There are 2 nested groupings, the coarsest first. Each group lies inside one group of the grouping before and may be the whole of it. The rows also spread widely along 2 directions, which tell nothing about the answers.
Some rows, each with its group in each grouping after it:
[ 1.02 -2.02  0.12  0.28 -3.29  1.91 -3.57  0.24 -0.83  2.26  0.74  0.33
  1.08 -2.75] | keni muvi
[ 2.52 -1.37  1.93 -0.40 -2.77  1.87  0.09 -1.64 -0.41 -0.06  1.52  2.59
 -0.66 -2.48] | tisir kina
[ 2.56 -0.70  0.24 -0.21 -1.83  3.91 -0.05  0.31 -1.71  1.51  1.81  1.89
 -0.40 -1.86] | dor gizi
[ 3.08 -1.08 -1.14  1.47 -1.07  4.41 -0.51 -0.01 -1.17 -1.92  2.37  2.57
  1.17 -2.50] | Fika gozet
[ 1.24 -1.17  0.98 -0.62 -4.17  1.50 -2.10 -1.05  0.90  1.51  1.61 -0.56
  0.26 -1.66] | tisir Bomut
[ 2.37 -0.18 -0.12  0.67 -2.07  2.52 -1.66 -0.25 -0.56  0.23  2.27  0.13
  0.87 -2.48] | Fika Zupu
[ 1.93 -0.82 -0.08 -0.66 -2.03  4.57 -0.62 -0.19 -1.74  1.48  1.35  2.60
  1.19 -2.08] | dor Fomuv
[ 2.91 -0.81  1.54  0.84 -2.79  4.36 -1.25 -1.80 -1.03  0.81  2.41  1.25
 -0.15 -4.82] | Fika tuf
[ 1.15 -0.25 -0.75  1.14 -3.83  1.46 -2.85  1.51  0.51  1.18  0.55 -0.77
  2.12 -1.13] | Fika lin
[ 2.88 -0.67  0.60  0.18 -1.41  3.18 -0.65 -0.56 -1.88  1.22  1.73  3.28
 -0.73 -2.84] | dor Leve
[ 2.16 -2.26  0.25  1.68 -2.69  2.48 -2.97 -0.90 -0.49  1.83  0.71  1.09
  1.56 -3.55] | keni bibo
[ 2.04 -1.11 -0.54  1.10 -2.12  2.55 -2.03  0.41 -0.33 -0.22  0.66  1.12
  1.65 -1.83] | Fika lin
[ 1.30 -2.07 -0.57  1.41 -2.24  1.91 -3.13  0.35 -0.25  0.82  0.68  1.33
  2.38 -2.24] | keni bibo
[ 2.30 -2.46 -0.04  1.27 -1.85  2.60 -2.66 -0.86 -0.88  1.08  0.82  1.87
  1.68 -3.61] | keni bibo
[ 3.18  0.04  0.33  1.44 -2.82  4.07 -1.66 -1.41 -1.21  0.00  2.18 -0.03
 -0.52 -4.47] | Fika gozet
[ 1.93 -0.29  0.35  1.09 -2.80  3.48 -1.74  0.24 -0.01 -0.05  2.07  0.86
  1.75 -2.64] | Fika tuf

New rows, each followed by its group in each grouping:
[ 1.22 -0.76 -0.85  1.29 -1.92  3.35 -1.37  1.83  0.15 -1.05  1.59  1.09
  3.56 -1.16] | Fika tuf
[ 1.48 -2.06  0.76  0.22 -4.45  2.07 -3.89 -1.01 -0.45  3.31  0.37 -0.75
 -0.34 -4.67] | keni muvi
[ 3.60 -1.33  0.28  0.45 -1.40  2.79 -0.98 -1.67 -2.52 -0.20  1.31  2.84
 -0.37 -3.98] | Fika lin
[ 1.74 -1.84  0.22  1.47 -2.62  2.21 -2.68 -0.42 -0.47  1.65  0.52  0.85
  1.54 -3.51] | keni bibo
[ 1.96 -2.20  0.81 -0.85 -1.61  2.34 -0.34 -1.42 -0.63 -0.25  2.14  2.36
  0.15 -1.69] | tisir Bomut
[ 1.46 -1.66  0.26 -0.58 -2.23  1.53 -1.08 -0.73 -0.03  0.53  1.79  1.35
  0.92 -1.55] | tisir Bomut
[ 4.05 -0.93  0.10  1.06 -1.41  4.15 -0.63 -1.76 -1.84 -1.41  2.26  2.65
 -0.62 -4.46] | Fika gozet
[ 3.17 -0.71  0.32 -0.37 -2.45  4.07 -0.08 -0.47 -1.63  2.02  1.30  1.21
 -0.78 -2.99] | dor gizi
[ 3.93 -1.87 -0.43  0.74 -0.31  3.62 -0.72 -1.19 -2.49 -1.54  2.25  4.19
  0.19 -3.30] | Fika lin
[ 2.84 -0.31  1.57  0.91 -2.98  4.18 -1.32 -1.47 -0.99  0.62  2.04  0.52
  0.38 -4.57] | Fika tuf
[ 2.25 -1.27 -1.12  0.94 -1.33  2.33 -1.58  0.89 -0.68 -1.02  1.12  1.97
  1.85 -1.21] | Fika lin
[ 3.61 -0.84  1.27  0.09 -1.63  3.17 -0.98 -2.59 -1.91  0.57  2.39  1.16
 -1.18 -4.67] | Fika Zupu
[ 2.10  0.16  1.00  0.26 -3.51  2.54 -1.59  0.43 -0.75  3.03  0.79  1.01
 -0.28 -2.29] | dor Leve
[ 1.53 -1.99 -0.10  1.43 -2.17  2.23 -2.73 -0.30 -0.31  0.96  0.89  1.65
  2.12 -2.90] | keni bibo
[ 3.10 -0.77 -0.59  1.24 -1.48  3.97 -0.58 -0.69 -1.28 -1.60  2.49  1.98
  0.30 -3.18] | Fika gozet
[ 2.13 -1.51  1.59 -0.64 -3.33  2.31 -1.02 -2.12 -0.39  1.24  1.91  0.42
 -0.92 -2.72] | tisir Bomut
[ 2.15 -2.00  0.22  1.28 -2.49  2.44 -2.64 -0.96 -0.83  1.58  0.71  1.05
  1.26 -3.69] | keni bibo
[ 2.25 -2.73  0.16 -0.82 -0.08  2.41  0.13 -1.58 -1.57 -2.04  2.75  4.05
  0.15 -1.33] | tisir Bomut
[ 2.88 -1.11 -0.08  0.74 -2.12  2.63 -1.74 -0.43 -1.18  0.28  1.11  1.59
  0.52 -2.89] | Fika lin
[ 2.30 -0.74 -0.94  0.66 -0.90  2.40 -1.30  0.26 -0.84 -0.94  2.38  1.68
  1.97 -1.21] | Fika Zupu
